The rows of a group lie close to one hidden flat surface of 5 dimensions, which passes through zero. Surfaces can cross.
In the rows, 128 means zero.
Some rows, each with its group after it:
[115 157 109 113 110 134 104 110 162]
z53
[117 143 114 170 145 176 109 154 145]
z826
[118 119 110 128 161  94 179 196 121]
z919
[114  88  94 121 120 132 156 158 159]
z919
[171 174 119 189 149 137  78 176  86]
z688
[105 119  98 152 125 168 115 146 199]
z688
[190 129 115 134 115 124  92 160 173]
z826
[147 129 142 107 170 174 166 115 107]
z583
[146 114 154 116 148 118 163 111  63]
z462
[152 211  78 163 149 152  67 123 119]
z583
[133 111 134 112  87 157 106 104 169]
z919
[131 130 119 167 125 186  97 155 154]
z53
[142  57 143 163  94 126 112 161 146]
z583
[114 129 125 131 143 163 134  74 104]
z583
[116  92 144  89  85 164 162 153 125]
z826
[143 143 121 173 114  79  92 143  55]
z826
[195 105 162  69 120 151 142 113 172]
z919
[135 101 153 107 113  57 143 121 108]
z826
[185 166 116 154 180 143 121 186 106]
z583
[ 60 114 111 148 133 153 142 122 151]
z688
[178  60 135 110 119 110 164 119  86]
z134
[ 78 145 143 116 134 123 141 111 135]
z134
[158 147  81 162 137 160  93 142 138]
z134
[131 138 145  86 164 112 179 143 121]
z583
[ 61 107 112 128 124 177 147  85 162]
z857
[150 181  86 129 109  82  81  98 111]
z53
[ 64 152 175 159 159 124 125 106  87]
z857
[140  99 131 165 143 120 129  86  57]
z134
[163 114 142 131 188 178 168 134  91]
z583
[160  89 156 154 123 152 107 123 125]
z134
[117 191 117 155 198  66 114 109 162]
z688
[ 77 153 124 156 175 158 135 105 133]
z826
[106 138  95 163 160  98 141 153  83]
z919
[ 99 129 155  87 129 159 160 146 198]
z53
[134 165  93 152 114 194  94 146  86]
z826
[ 80 173 171 138 109 124  94 132 116]
z919
[126 135 100 126 125 114 131 102 103]
z857
[ 97 138 149 116 154  96 157 106 108]
z688
[135 136 200 113 138 116 148 149  71]
z462
[125 146  77 148 132 112 115  95  81]
z857
[164 114 192 113 136 129 147 142  63]
z462
[114 160 167 135 115 132  88 170 178]
z134
[182 137 124  97 124  89 115 100 133]
z688
[116  94  71  75 101 112 180  77 130]
z857
[132 145 125 131 106 143  95 176 193]
z462
[131 144 186 147 115 125 107 161  93]
z462
[105 114 137 103 114 152 139 118 164]
z53
[107 131 152  93 143  78 166  82  89]
z688
[141 145 145 150 162 167 130 197 159]
z53
[103 109 144 122  80 130 109 144 187]
z462
[132 184 151 126 193 116 147 191 144]
z53
[147 131 170  82 159 107 183 179 133]
z919
[183 121 127 155 118 148  93 149  98]
z462
[134 142  86 115 105 138 116 100 132]
z857
[ 81 128 107 107 110 180 126  78 167]
z857
[ 84 131 166 154 141 134 118  87 112]
z134

New rows. What belongs after each?
[ 93 169  97 124 162 111 140 108 127]
z462
[ 89  89 169 110 130  96 166 124 139]
z826
[137 131 163  98 128 128 135  74 121]
z919
[142 111 157 109 156 114 175 100  44]
z462
[134 121 137 195 162 120 113 171 103]
z857
[154 132  67 145 140 166 110 114 143]
z134
[133 160 149 138 136 119 122 203 144]
z919
[172 140 124 152 114 125  89 177 130]
z134
[143 127 122  68 129 122 153  83 160]
z826
[ 74 149 129 178 186 127 125 108 135]
z826
[181 178 167 119 144 131 100 141 122]
z919
[171  96 168  63 103 157 143 104 186]
z919
[146 170  93  99 112 125 122  71  49]
z826
[108  68 135 115  85 159 142  94 141]
z53
[172 161 123 144 165 117 118 150  97]
z919
[133 157 136 148 127 110  97 156 110]
z134
[123  91 116 200  72  93  61 162 133]
z583
[ 45 127 146 107 125  90 160  90 138]
z462
[176 104 132 120 100 122 113 171 161]
z826
[142 147 102 125 131 191 116 138 159]
z826
[111 117 101 163 114 186 103 167 186]
z688
[148  49 139  90  85 125 163 116 144]
z53
[121 153 110 165 151 158 108  85  80]
z583
[156 129  33 105 142 125 160 120 104]
z134
[190 164 108 153 166 177 102 160 123]
z583
[ 79 158 131 145 149 148 125 119 120]
z53
[120 136 152 101 116 125 134 114 134]
z857
[ 97 119  85 147 141 114 143  92  88]
z857
[195 135 121  93 112  93 105 103 138]
z688
[141  88 110 137  94 110 117  90  83]
z53
[119 132 138 184 165 106 102 148 157]
z826
[147  95 148 108 144 158 170 142 133]
z583
[133 118 117 154  99 167 109 151 107]
z688
[112  89 122 201 122 157 103  84  71]
z583
[ 82  86  65 152 100 118 118  52 132]
z462
[116 103 159  94 139  92 189 154 126]
z583
[ 97  70 145 146  47 135  91 125 177]
z462
[144 134 164  94 150  90 156 123 126]
z688
[155 108 154 137 112 160 102 151 176]
z134
[115  86 162  96 109 160 170 167 152]
z688
[104 178 153 136 184 136 145 170 138]
z53
[108 176 113  88 122 147 117  78 151]
z583
[143 188 110 104 148 118 119 141 137]
z583
[137 162 102 159 143 131  96 116 104]
z826
[ 94 153 140 109 126 120 136  80  96]
z857
[131  85 111 148 100 134 113 101 120]
z462
[142 118 114 133 135 101 141 132 107]
z857
[145 140 120 130 145 117 117 116 154]
z826
[ 66 119 159 121 161 131 183 146 137]
z688
[ 97  99 217 114 113 136 132 123 166]
z134
[114  61 154 120 121 130 179 115  99]
z53
[149 107 109 152 145 127 132  93  76]
z134
[ 90 120 130 131 119 129 140 100  64]
z688
[124 128 142 142 128  61 122 110  71]
z826
[ 85 107 155 130 148 164 164 130 133]
z53
[ 76 128 168 146 141 160 112  85 155]
z134
[164 126 171 102 140 134 152 154  99]
z462
[112 145 120 116  86  58 105 161 166]
z583
[141  73 150  95 124 122 182  97  90]
z462
[101 110 144 112 122 113 147 104 108]
z462
[146 161 148  87 161  75 156 162 140]
z53
[189 122 122  87  88  96 118 121 107]
z826
[158 105 161 161  93 136  93 142  94]
z462
[136 115 140 115 127  85 140 114 124]
z826
[146 112 141  89 138  93 147  98 166]
z826
[106 118 144 138 139  79 150 133  89]
z583
[136 100 150 105 125 105 144 136 162]
z826
[ 99 164 117  85 127 154 133  65 139]
z583
[138 105 138 147 124 149 126 144 123]
z53
[119 120  95 146 167  95 166 142  88]
z919
[ 90 123 101 139 154 146 144  66 108]
z134
[123  77 141 105 105 101 164  93  89]
z53
[109 153 121  84  95 160 121  77 156]
z857
[ 99 122 128  72 103 175 174 107 115]
z826
[193 127 150  88 170 139 176 148  98]
z462
[133 131 103 126 100 113 109  92 121]
z53
